There are 3 ways to turn a row about zero (a turn may also mirror it). The second row of each pair is the first, turned, with some noise. The first 27 pairs use one turn. New pairs use 2 turns, one after the other, and a turn may come again.
Known pairs, each followed by its turns in order:
-10.5; -2.9; 9.5; -13.2; 5.2; -9.1; -16.1; -16.1
9.2; -6.0; 21.1; -16.4; -10.2; 3.8; -6.4; -1.5 -> mosem

-1.2; 24.5; -1.7; 44.3; 9.4; -8.5; 7.4; -1.9
-35.1; 10.2; -7.6; -24.6; 15.7; -16.1; 17.5; -6.4 -> mosem

2.6; -6.0; 2.1; -6.6; 45.0; -10.4; -5.7; 6.1
-13.2; -14.5; -18.2; -20.5; -18.7; -23.2; 7.4; 8.5 -> domem

-0.1; 3.3; -3.5; -27.6; 12.2; 2.9; 1.5; 20.0
7.2; 5.2; 12.4; 24.2; -6.1; 6.9; -7.4; -18.8 -> mosem

3.3; 51.3; 7.7; -11.3; -1.5; -32.1; -5.0; -5.7
-61.3; 6.5; 7.5; 1.4; 6.3; 15.3; -5.4; 8.6 -> domem

3.1; -7.3; 15.0; -18.7; 26.4; 36.7; 19.5; 31.8
-33.0; -11.3; -15.6; -1.4; 24.8; 11.7; -39.9; 9.8 -> lizor

-51.3; 2.0; -10.2; -0.3; 15.7; -11.3; 10.6; -27.7
-16.3; -3.4; 18.4; -30.7; 18.4; 18.2; -42.0; -7.4 -> mosem

22.6; -7.0; 10.7; -12.2; 2.0; -25.9; -21.6; 3.2
-15.3; -14.8; -8.8; 18.5; -26.9; 11.6; -4.7; 19.4 -> domem

0.6; 21.2; -31.5; -0.8; 1.8; -21.7; 0.6; 5.1
-24.2; -25.6; 8.7; -3.0; 19.4; -2.2; -17.3; 7.5 -> domem

-6.4; -3.8; -1.7; -36.6; -7.2; 11.4; -1.6; -16.5
-16.5; 3.3; 35.4; 5.9; 6.4; 15.0; 4.8; -8.9 -> lizor

-16.4; 4.7; 7.7; -15.6; 40.9; 10.9; 0.6; -12.6
-7.7; 8.4; 0.1; -38.2; -21.9; -17.6; 11.4; -1.9 -> domem

7.0; -30.4; -6.7; -11.5; -13.6; 27.8; -19.6; 33.0
-24.0; -13.6; -12.8; 27.8; 29.1; -4.1; -2.9; -31.5 -> lizor

-10.4; -34.5; 21.6; -3.1; -5.3; -4.2; -12.2; 34.4
22.8; 4.3; -28.2; -2.7; -35.9; -6.8; -12.1; -22.6 -> mosem

3.7; -29.1; -0.4; -8.5; 5.9; -4.3; 23.6; -10.7
25.6; 5.0; -9.5; -12.8; -14.8; -0.1; -25.1; 8.2 -> domem

15.0; -3.4; -2.4; 51.1; 24.6; 9.2; -2.1; 15.5
7.7; -11.1; -48.6; -29.0; -2.5; -23.0; -9.3; -6.6 -> lizor

12.0; -2.0; -51.3; -14.0; 19.7; 5.2; -22.8; -21.8
0.5; -40.1; 35.8; -11.0; -16.9; -23.5; -13.7; -7.4 -> domem

1.8; -2.0; -0.7; 10.3; 42.9; -4.6; -46.7; -51.3
-17.0; -11.6; 42.1; -44.2; -23.0; 30.6; 27.8; 10.6 -> mosem

10.1; 7.0; -18.6; -4.3; 23.1; -16.3; -3.1; 10.5
14.7; 9.0; 5.8; -11.5; 22.5; -15.3; -6.8; 5.5 -> lizor

13.3; 17.1; -1.3; 1.9; 42.2; -20.2; -11.5; 21.3
-11.3; 24.3; 25.1; 0.3; -9.9; 1.1; 21.7; -33.3 -> mosem

5.6; -11.9; 2.1; 10.6; -14.7; -11.8; -18.3; 14.6
6.7; -13.6; -13.5; 23.0; -2.2; 14.9; 4.5; 1.3 -> domem

1.2; -15.8; 6.7; -8.9; 25.1; 0.0; 8.2; 11.0
1.0; -9.5; 1.9; 1.5; 9.1; -2.2; -32.9; 1.5 -> lizor

11.7; 0.2; 44.2; -16.2; -4.3; -13.2; -2.3; -4.8
-11.4; 26.4; -15.0; 9.9; -24.4; 17.3; 8.2; 15.6 -> domem

8.8; -18.8; -18.9; -31.1; -10.6; -3.6; 27.3; 19.9
10.7; -2.0; 7.1; 17.7; 39.5; 32.2; -10.1; -5.4 -> lizor

-1.3; 7.5; 3.0; -14.5; -26.0; 13.1; -18.4; 8.7
4.2; -13.3; 6.3; 16.7; -19.2; -18.7; -10.8; 13.2 -> mosem

-3.4; -3.5; -22.8; 33.9; -8.0; -30.7; -51.3; 19.1
23.6; 14.1; -20.9; 10.7; 1.1; -53.5; 27.5; -21.8 -> lizor

39.9; -12.6; -51.3; -31.7; -18.4; 6.8; -2.5; -18.5
11.5; -8.0; 31.3; -22.4; 42.6; 24.9; 35.0; -38.1 -> lizor

-8.3; 16.2; 4.2; -1.7; -51.3; -6.5; 0.0; -9.1
8.2; -6.4; -2.5; -0.2; 13.1; -37.5; -20.3; 34.5 -> mosem

New pairs. What belongs after each?
-43.1; -4.5; -15.1; -0.4; 26.5; -51.3; -33.1; -28.6
-64.0; 21.0; -0.9; 41.5; -7.4; 34.3; -8.8; 8.5 -> lizor domem

13.7; 7.4; 15.7; 4.9; -6.7; 9.2; -26.5; 16.2
9.3; 11.8; -17.2; 3.0; 25.5; -1.4; -18.0; -14.0 -> domem domem

9.4; -19.6; -5.2; 23.1; 1.5; 1.4; 1.1; 4.7
-2.6; 17.3; -1.4; -4.1; 17.7; 18.2; 7.8; 0.3 -> mosem lizor

-6.8; 8.6; 40.4; -26.9; 10.3; -40.5; -3.9; -16.8
-38.0; 38.9; -6.7; 24.4; 14.9; 19.6; 17.1; -2.9 -> domem lizor

-12.7; 3.3; -2.4; 14.2; 0.0; -9.0; -13.3; -0.4
20.1; 4.5; 2.1; 0.5; 0.4; 2.1; 17.4; 12.4 -> lizor lizor

-0.4; 51.3; 20.1; 2.6; -6.2; -9.9; -2.8; 9.5
-21.7; 2.2; -33.8; -15.7; -16.3; 25.4; -14.3; -0.8 -> mosem domem

4.4; -28.8; -17.6; 4.2; 9.4; -5.6; 12.7; -1.5
-1.6; -16.0; 16.3; -21.9; -0.2; -8.3; 12.6; -11.6 -> lizor lizor

5.3; 15.3; 39.4; -39.6; -6.4; 7.7; -4.7; 27.6
-2.7; 18.8; -15.9; 1.9; 54.9; -19.2; 9.7; 23.9 -> domem domem

-0.9; -49.0; 0.7; -39.1; -51.3; 38.6; 9.8; -13.6
17.1; -29.1; -10.5; 37.7; -4.1; -35.3; 67.3; -1.2 -> domem mosem

-51.3; -7.2; -51.3; -33.7; 43.4; 1.7; -4.5; 30.3
-14.0; 17.5; 37.7; 5.7; -8.9; 13.5; 55.1; -61.4 -> mosem domem

-4.6; 22.2; 27.2; 12.1; 5.7; 10.4; -51.3; 0.3
19.9; 14.4; -8.6; 0.8; 0.0; 59.1; -15.4; 19.4 -> mosem domem

27.1; -0.9; -50.0; 1.2; -51.3; 12.7; -25.5; -51.3
24.7; -41.2; -0.1; 3.6; 78.0; 27.1; 7.1; 0.4 -> lizor mosem

51.3; 17.9; 11.6; 8.2; -0.8; 4.2; 8.0; -15.9
9.0; 18.0; -34.5; -14.8; 15.1; -19.3; -26.6; 15.6 -> mosem domem

-2.2; 8.2; -3.1; 10.2; -2.7; 1.4; -6.7; 13.1
-4.3; 17.1; 4.2; 2.8; 9.1; 1.8; -6.0; -4.4 -> lizor mosem

-7.5; -4.4; -0.7; -25.0; 1.0; 5.2; 2.5; 5.1
-10.5; -14.4; 2.5; -14.5; -9.1; -4.9; 2.7; -15.0 -> lizor mosem

6.8; 3.1; -5.3; 8.6; 11.2; -5.0; -23.0; -1.6
25.1; -2.6; 17.4; 5.7; -0.9; 0.4; -3.5; 5.5 -> lizor lizor

-5.4; 15.4; 3.5; -13.8; 11.9; -0.4; 0.2; 11.2
1.3; 11.6; 0.9; 15.2; 7.5; 6.1; -13.1; 9.4 -> domem lizor

17.3; 17.1; 5.1; 22.7; -1.4; -7.1; 25.8; 11.5
-14.5; 22.8; 15.6; -10.2; 25.2; 14.9; -1.9; -17.0 -> mosem mosem

15.2; -5.1; -3.5; -0.6; 4.8; -12.4; -30.3; 4.6
1.6; -5.5; -5.4; 15.8; 2.6; 24.1; 21.1; 18.5 -> mosem lizor

2.6; 3.6; 16.8; 43.2; 4.7; 4.6; -27.8; -26.8
-15.6; -12.0; 5.7; -26.6; 30.8; 8.7; -8.5; 35.6 -> domem mosem

7.9; 0.0; -1.1; 26.5; 12.8; 10.1; 20.4; -5.3
-3.4; 25.2; 4.3; -14.7; 4.8; 11.5; -22.5; -7.6 -> mosem lizor

40.6; -19.9; 35.5; 36.8; -51.3; -29.3; -41.7; 27.2
-3.0; 11.1; -81.5; -39.7; -25.6; 9.0; 17.3; -40.1 -> domem lizor

22.0; -0.9; 25.7; -9.5; -35.0; -26.7; -7.2; -14.1
-36.0; -29.5; -23.0; 5.0; -14.2; -20.9; -3.6; 5.3 -> domem mosem

25.3; -16.5; -6.8; -1.8; 1.5; 16.9; 14.8; 25.2
-4.9; 7.3; 6.5; -23.4; 7.0; -7.9; -22.2; -31.1 -> lizor lizor

-19.5; -51.3; 10.9; 51.3; -0.8; 8.7; 2.6; 4.1
1.4; -10.8; 34.6; 17.4; -19.7; -26.9; -50.1; -18.8 -> domem domem

0.0; 15.0; 18.5; -8.2; -1.9; 8.9; 23.9; -5.1
5.2; 7.0; -0.4; -16.4; -1.4; 26.9; 13.5; -11.1 -> mosem mosem

-10.3; -19.0; -12.2; 35.2; 13.5; -1.5; 23.6; 13.4
-0.8; 9.2; 18.0; -18.2; 22.5; -8.9; 32.4; -19.2 -> lizor lizor

0.9; -25.5; 4.1; -23.1; 26.8; -4.6; 39.5; 10.4
-20.5; -18.7; 0.4; -52.7; -1.8; 3.9; 6.7; -13.0 -> mosem lizor

-12.3; 0.2; -51.3; 24.6; -14.7; -8.1; -25.6; 6.6
18.2; -11.8; -17.0; -32.2; -10.3; 47.4; 12.9; -2.1 -> domem mosem

-8.5; -9.6; 16.2; -12.6; 18.4; -4.4; -51.3; -16.1
19.6; -18.0; -30.6; 7.9; 27.0; -0.1; -27.5; 29.2 -> domem mosem

14.7; 14.5; 7.4; 6.7; 3.0; 19.9; 51.3; -2.8
35.3; -11.6; 26.3; -5.7; 7.6; -21.0; 29.4; 19.1 -> lizor domem

0.2; -13.6; -41.6; -14.4; 3.1; 29.7; 4.3; 15.0
-17.9; 5.6; 18.7; -39.8; -18.5; -24.9; 3.5; -19.0 -> lizor domem

27.2; -13.9; 9.7; -4.5; -17.5; -7.0; 36.7; -13.7
-23.7; -33.5; -14.1; -2.4; 12.3; 15.8; -5.0; -27.8 -> lizor lizor

35.9; -44.8; 6.7; 11.4; 51.3; 20.5; 5.7; -7.4
44.7; 36.3; 36.5; -6.4; 19.2; -33.3; -23.8; -3.8 -> mosem domem

9.0; 21.3; 10.1; 3.7; 1.4; 7.2; 1.8; -18.8
9.1; -1.7; 2.3; 9.9; -6.3; 4.0; -24.9; 1.0 -> mosem lizor

